Every row belongs to one group in each of 4 separate groupings. Each group adds its own fixed numbers to the row, and there is some noise. The rows also spread widely along 16 directions, which tell nothing about the answers.
In the rows, zero is written as 128.
Known rows, each followed by its group in each grouping:
[103 181 134 118 140 143 172 115  51 135  88 128 107 133 103 110  98 116
 154 120 138 175 144 132 139 147 147 139  91  92 147 179  88  90 112 108
 143 123 114 101 142 126 128  74 124]
(4) K15 A K238
[113 154 125  85  84 144 122 112  73 157  42 141  73 161 115 145  98  89
 194 134 120 107 150 109 141 140 159 142  89  87 106 200  63 138 118 114
  98  75 148 109 143  74 152 105 114]
(5) K506 A K80
[128  97 110 153  81  87 143 108 113 120 158 148 148 177 118 105 180 137
 140  78 134 185 114 104 177 160 157 118 148 144 168 141  91 129 115 167
 149 144 125 132 114  91 124 113 113]
(3) K36 M K80
[ 73 127 136 130 117 135 160 130 141 117 157 131 108 118 145 180 125 141
 151 152 139 140 126 137 132 191 116 147 182 125 185 116 101 101  79 141
 126  99 141  76 168 129 197 152 115]
(4) K506 J K527
[126 129 150 150 112 120 137 114 144 125 203 115 111 106 146 126 149 141
 118 106 134 143 132 119 180 132 133 133 151 149 147 134 180 112 138 163
 123 146  79 138 168 140 169 153 129]
(1) K36 Y K527
[183 156 110  99  88 115 109  88 155  86 130 152 141 163  66 144 181 207
 154 151 179 110 152 167 124 115 161 149  86 112 119 122  77 116  97 101
 137 105 131 160 146 143 131 113 120]
(3) K15 Y K238
[186 145 124  95 154 125 107 132 158 103 155 105 108 140 101 142  93 152
 142 125 139  99 161 132 106  85 138 126  93 120  95  98 176 131 160 111
 119 135 106 129 105 130 125 129 139]
(1) K15 J K238
[142 173 123 137 116 145 116 101 144 145  94 119 149 157  62 139 143 152
 140 124 159 156 122 133 133 118 150 139 115 112  79 153 105 137 107 111
 132 119 134 144 132 130 123  58 103]
(0) K15 M K238
[121 116 112 139  46  94 114 104 176 104 156 130 165 132 148 142 174 150
 195 133 117 109 115 118 119 126 105 148 147 120 131  86 111 110 104 179
 115 127 159 150 138 158 116 190 117]
(0) K506 A K238
[ 94 149 112 160  85 129 114 122 133 142 103 151 109 147 136 129 126  93
 210 109  95 147 123  95 131 111 138 125 101  78 109 127  73 124 119 148
 112 148 121 134 141 104 152  98  54]
(2) K36 A K527
[122 100 146 139 155 135 120 153 143 165 144 127 163 122 109  81 149 118
  86 137 162 148 136 131 107  97 117  99 189 122 125 125 157 133 152 135
 129 119 107 137 108 143 100  87 136]
(5) K506 M K238
[132 144 104 165 113 165 100 128 142  98 121 127  92 110 106 126 142 127
 172 157 141 100 123 137 101 143 130 144  96 112 108 127  88 127 106  78
 133 148 129 121 154 145 159 141 131]
(2) K506 A K238
[149 149 147  74  94 105 138 101 151 132 122 117 154 158 124 144 109 161
 105  95 125 133 133 130 184 126 146 149 131 158 114 162 159 119 134 123
 130 108 130 155 129 100 128 119  88]
(0) K15 Y K238
[146 181 114 144 109 114 127 121 124 100 156 130  95  98 158 146 101 119
 154 129  82  95 147 123 124 102 134 134  95  99 141 104 135  93 135 169
  93 185 130 135 179 182 120 209 105]
(5) K36 A K80
[106 102 139  96 134 128 144 143  97 145 145 122  73 142 120 130 127 129
 184 122 146 134 150 106 154 141 128 126 103 129 122 153 119 129 138 119
 131  95  76  94 129  89 177  91 146]
(5) K36 Y K80
[102 166 131 107 137  89 151 102 129 178 154 158 191 168 147 150 100 153
 187 118  85 166  86 142 175 135 121  99 149 114 128  87  83 110 145 190
 134 115 111 148 100 106 125  58  75]
(5) K15 A K80
[159 119 110 134 136  98 142 124 117 110 202 137 127 143 122 130 136 175
 115 131 131 118 122 162 169 160 152 115 133 183 141 102 101 129 144 138
 150 157 113 131 140 129 131 137 154]
(1) K15 M K527
[135 148 140 128 179 133 137 114  82 176 156 117 124  94 175 143  86 121
  77 173  68 104 106 153 173 145 127  98 154 139 138 133 125 130 152 186
 102 150 120 136 181 183 116 171 168]
(3) K15 M K80
[186  67  84  92 150 109 110 138 141 119  95 116 120 161 127 157 126 125
 128 137  75 119 128 103 139 120 122 101  88 107 122  93 114 176 146 134
 112 168 141 119  98 136  89 168 118]
(5) K36 J K238
[ 88 161 141 191 109 152 116 133 164 149 198 110  77  99 147 174  84 127
 161 110 115  97  98 124 165 179 140 133 177 200  77 136 143 139 123 145
 114 132 120 104 174  90 222 117 139]
(0) K36 J K80
[157 133 135 123 112  83 125 104 115  62 187 120 141 130 155  92 140 118
 106  90 123 164 146 108  86 117 140 132 174 116 207 118 188 105 126 211
 116 140 155 106 107 164  71 234 165]
(2) K15 M K238
[152  98 105 175 158 126 116 131 153 132 174  94 106 139 130 171 124 112
  90  99  99 166 126  75 120 117 142  85 180  82 157  91 180 165 120 219
  98 173 129  82 145 168 122 168 134]
(1) K506 A K238
[118 169 135 141 101  98 159 125 113 116 176 171 130 126 134  94 135 142
 121 123 152 138 164 159 129 111 158 123 145 115 177 126 109  72 127 151
 124 137 114 148 167 144 131 121  98]
(1) K36 A K527
[109  79 114 123 163 174 134 142 134 159 120  54  76  96 104 190 128 144
 193 190 136 104 129 109 142 156  76 143  82 119  75 106 125 157 113  79
 131 119  90  75 153 157 186 117 177]
(1) K506 J K80
[ 93  76 103 142 167 121 174 153 105 113 204 120 111 133 114 131 145 174
 182 140 162 160 109 147 157 211 105 116 131 171 160  88  79 124 117  94
 183 135  83  67 112 110 184  88 176]
(1) K506 J K80
[162 128 172  37 132  81 159  74  81 119 157 105 157 136 172  99 115 129
 115 120 104 146 129 128 187 146 121 134 152 138 187 161 209  98 168 186
 117  85 101 146  85 125  90 195 194]
(3) K36 J K238
[113 134  95 100 127  91 170 130 101 130 128 136 142 156 129 147 124 158
 175 121  97 152 145 126 151 131 120 107  85  96 140 100  66 100 113 144
 141 159 107 118 140 154 106 114  89]
(3) K506 Y K238
[107 120 135  99 123 132 160 140  98 144 125 137  89 114 132 146 121 142
 149 187 136  86 149 161 143 158 126 140 113 137 134 137  78 104 117 101
 125  98 116 112 179 131 166 127 142]
(4) K36 A K527
[104 138 145 109 143 117 181 140  89 158 121 117 150 113 125 100  94 145
  38 116 151 145 138 158 147 163 138 122 182 188 145 178 137 108 120 112
 143 112 155 111 141 127  90 105 143]
(0) K506 Y K80
[105 154 115 199  88 161  96 128 131 117  99 178  86 127 133 131 134  82
 122 100 124 152 137 109  95 123 179 126 159  76 168 164  71 136  83 164
  90 150 175 114 185 121 160 143  62]
(4) K15 Y K527
[137 168 126 136 160 149 109 121 151 153 127 108 120 126 115 184  83 133
 125 144 111 126 111 131 118 132 137 121 156 116  94 114 129 151 118 148
 109 120 145 105 143 136 139 105 126]
(5) K15 A K238
[120 220 135 115 103 133 133  93 130 129 115 164 157 130 118 131 119 165
 167 137 128 127 117 178 157 138 140 149 100 122 113 142  68  88 114 104
 136 126 125 175 154 135 139  88  72]
(5) K15 Y K238
[189 124 117 164 155 168  85 104 130 129  94 114 100 125  88 114 163  94
  84 135 134 159 134  96 110  79 158 111 115  44 143 151 169 164 135 152
  89 158 119 143 139 172 113 142 129]
(1) K36 A K527
[184 135 124 134 206 151 107 121 114 133 143 105 141  95 106  98 144 134
  82 183 126 114 129 152 100  89 114  95 122  88 125 105 165 129 159 144
 115 165  96 153 133 228  77 162 189]
(3) K506 M K238
[111 166 153 117 118 125 123 105 135 130 126 129 146 129 142 119 110 105
 140 109 134 155 128 117  96 119 131 129 187  93 161 144 169 108 122 185
  95  85 158 124 105 128 119 150 127]
(0) K506 J K80

New rows. What belongs after each?
[114 133 131 152  89 133 150 128 106 117 105 120 128 103 126  98 128 115
  96 116 146 133 140 129 126 150 133 153 146 146 158 166 129  99 108 109
 133 141 161 119 151 134 110 158 125]
(4) K506 A K80
[127 134 134 114  77 133 124  99  81 130  81 166 125 153 126  88 168 110
 137 135 142 142 136 131 158 138 159 141 115  95 165 200  70 119 114 126
 115 104 135 155 156 122 137 131 111]
(0) K15 M K238
[137  90 126 126 115 107 134 139 128 122 138 105 138 137 102  96 159 132
 124 106 161 156 141 107 123 122 124 137 137 152 129 134 153 132 135 120
 144 131 126 115  95 119  96 123 149]
(5) K36 M K80
[154 150 130  94 142 103 161 123  95 126 121  61 143 111 102 108  94 141
 124 106 127 137 157 115 133 102 108 140  87 150  91 132 191 104 160 117
 141 154 117 120  98 155  47 137 168]
(5) K506 A K80
[144 206 135 157 142 173  97 136 143 127 113 106  91  87 118 117  49  94
 111 121 137  76 139 145  78 102 151 143 134 137  75 153 178 120 153  87
 103 138 152 135 131 120 131 134 128]
(1) K506 A K80
[121 121  99 209  91 128 110 108 128 130 123 140 134 131 152 144 144  97
  98 101  96 175 104  98 125 148 161 114 192  98 175 132  92 160  83 211
  99 165 195 105 168 148 108 169 108]
(1) K15 A K238
[128 129 106 163  56 113 141 132 141  86 108 124 147 100 134 103 145 128
 105 106 126 120 157 126 115 126 127 156 125 144 147 132 117  95 101 109
 127 187 178 137 160 167  78 198  97]
(4) K506 J K238
[150 148  78 161 162 134 113 140 136 135 158 107  78 139 117 186  96 135
 189 125  64 101 107 107 147 126 132  98  67 122  66  79 100 151 143 154
 112 205 103 115 153 154 152 131 109]
(0) K36 M K80
[ 86  71 105  76 171 121 176 189  90 138 139 152  98 119 167 135 107 149
 148 198 128  84 157 170 116 162  98 105 112 120 168  92  41 108 120  84
 143 115 109  87 161 151 151 132 130]
(1) K506 Y K238
[184 131 102  82  74 121  93  92 204 115  84  90 168 126 106 173 142 185
 213 176 115  53 127 146 133  86  84 179  33 129  33  72 115 133 136  73
 121 135 147 192 111 158 102 159  95]
(1) K15 J K80
[115 161 141 121  79 103 139 101 152 112 164  87 154 113 127 127 132 154
 188 115 136 118 126 126 138 132  99 170 120 163  93 118 162  89 125 128
 143 130 124 141 121 141 119 157 132]
(2) K506 M K80
[129 252 161 101 127 128 156  82  66 152 138 102 101 124 111 159  64 141
 127 117 120 131 147 150 178 150 170 150 123 144  98 197 139  96 118 157
 113 106 120 115 187 139 130 108 160]
(5) K15 M K238
[ 98  77 139 151 134 135 142 151 135 121 133  91 132  97 149 100 131 101
 103  91 141 190 133  86 123 129 104 143 163 132 168 134 178 127 125 119
 145 151 124  93 109 125 128 146 113]
(1) K15 Y K527
[130  59 135  58 107 118 144 118 109 145  77  49 126 115 136 154 144 124
 158 169 128 120 153  94 137 126  76 177  97 119 109 138 151 146 121 117
 123  91 140 100 124 155  96 184 170]
(1) K15 M K527
[174 128 111 127  93 126  88 126 151  55  96  99 111 144  82 100 131 115
 154  75 164 141 164  90  52  91 148 158 104 117 109 141 168 138 124 103
 121 134 176 107  69 106  89 159 144]
(0) K15 J K238
[152  65  99 107  88  85 119 108 146 151 132  90 158 170 129 165 159 147
 162 127  96 122 119 100 154 136 114 121 141 139  94  97 116 172 123 192
 115 123 156 122 111 141  75 158 154]
(1) K506 M K238
[144 162 107 143 126 137 120 116 108  88 142 124  74 132  65 147 137 160
 169 145 184 116 157 148  76 150 166 139 111 128 114 132  85 128  86 113
 123 101 151  80 142 129 145 113 197]
(3) K36 J K80
[116 204 115 180 146 137 135 115 114 116 165  89  99 101  91 148 108 148
 162 100 132 153 120 130 107 144 142 130 124 151  78 124 134 122 100 161
 127 157 137  91 152 163 116 108 171]
(0) K36 Y K527
[109  58 105 162 181 131 123 149 132 184 128 119 162 154  90 107 158 143
 123 125 138 195  99 113 121 131 116  70 159 132  95 100  82 187 123 147
 157 133 115  96  90 128  93  23 146]
(2) K15 Y K238
[133 142 118  95 163 128 153 146  90  80 144 120  79 126 149 117  73 120
 140 106 124 130 131 139 121 177 137 138 113 152 163 140 134 109 134  87
 146 133 126  83  98  94 142 156 147]
(1) K36 Y K238
[147 101 119 111 125  97 144 137 141 146 130 164 162 154 157 108 125 130
  82 120  98 137 132 139 173 116 139  95 143 119 168 117 114 125 153 141
 120 158 121 165 128 125 107 127  65]
(1) K36 J K238
[184 130 114 127 169 103 135 127 133 136 183 114 117 156  72 140 127 182
  78 128 137 128 158 144 147 108 161  81 116 148  97 106 143 149 142 153
 128 156  97 119 146 159  96  93 168]
(2) K36 J K238
[145 105 132  66 156  77 159 104 143 162 180 118 189 176 130 164 142 188
 131 147  98 160 117 132 191 118 103  98 127 112 139  74 131 124 144 185
 144 124  78 142 121 159 113 104 106]
(2) K15 M K238
[109 138 121 121  87 127 113 141 136 116 108 137 124 126 146  91  94  98
 218 112 122  94 123 132 108 125 120 152 105 147  85 127 106 112 162  77
 137 124 137 147  78  66 133 118 100]
(1) K506 A K527
[107 116 170  86 108 130 132 135  93 155 113 119 115 116 148  80 105  97
 163 131 144 116 151 120 142 118 116 148 128 140 113 175 148 113 166 102
 130  78  99 129 111  86 136 110 157]
(5) K15 A K238
[139 187 128 189  56 150  88  93 157 142 141 105  95 112 105 152 139 118
 165 110 126  95 142 110 152 101 157 156 112 124  57 157 143 134 122 155
  92 156 123 162 198 147 155 145 110]
(1) K506 M K527
[ 84 146 152 109 155 136 149 137 111 177 122 120 150  80 163 112  86 134
 121 172 115 106 121 166 127 130  90 127 140 149 106 130 113 106 135 114
 130 110 127 136 150 157 114 113 133]
(2) K15 Y K80
[155  95 136 106 122 108 121 102 150 122 171  82 143 132 119 157 137 165
 124 135 147 128 124 132 135 156 124 140 175 175 116 112 168 159 122 160
 128  87 149 100 108 126 114 152 208]
(1) K15 J K238
[117 217 134 136  87 118 124 129 174  95 165 161 126  99 133 142 105 157
 167 156 155  67 166 174  60  85 138 156 133  99 130  86 116  48 109 123
 103 117 146 154 176 161 152 150  81]
(3) K36 A K80
[146 104  93 145 140 131 126 146 132  94 140 122  92 103 119 146 154 156
 114 168 132 101 140 144  93 136 125 125 112 128 138  98  95 136 100 125
 117 161 150 106 175 192 120 187 151]
(0) K36 Y K527
[109 146 144 168 188 135 133 150 183 140 250 126 147  89 129 131 118 173
 146 138 144 114 106 161 120 120  94  97 172 156 110  51 173  95 156 152
 144 151  60 137 130 168 166  98 137]
(4) K506 Y K80
[136 111 178 108 114 151 120 118 127 140 126 119 151 100 133  61 151 121
  89 149 175 117 127 146 161 134 120 161 155 163 136 188 170 110 161  68
 146  91  95 171 118 108 149 124 155]
(3) K15 M K238
[161 129 125 152  76 119 108 116 152 118 146 162 124 142 147 120 139 133
  62  91 109 120 128 127 180 127 177 118 152 152 154 164 127 139 132 154
 108 166 140 165 179 122 140 168  78]
(0) K15 Y K238
[128 172 169  57 151 130 125  99  98 169 100 102 134 111 157 140  67 110
 114 179 105  91 132 156 114 124 120 142 161 127 106 158 155 126 142 162
  91  59 158 130 133 145  96 162 173]
(2) K15 M K527
[156 205 143 122 108 113 113  95 121  84 195 161 126 126 134  91 123 140
 164 125 146  95 132 178 119 127 158 142 138 135 146 128 142  79 155 149
 118 121 114 171 126 131 138 169 146]
(1) K506 M K527
[107 102 135 140 189 169 126 146  94 177 130 107 102  99 132  97 121  98
 149 150 124 139 122 118 135 121 104  97 123 100 107 141 139 147 157 127
 126 132  68 119 129 152 140  89 166]
(1) K506 Y K238
[166 154 152 108 172 116 109 118 132  86 197  92 129 116 132  97 100 121
 140 100 137 136 128 117  82  97 119 129 149 128 140 107 237 105 176 171
 120 124 108 122  65 142 106 181 188]
(0) K15 M K80
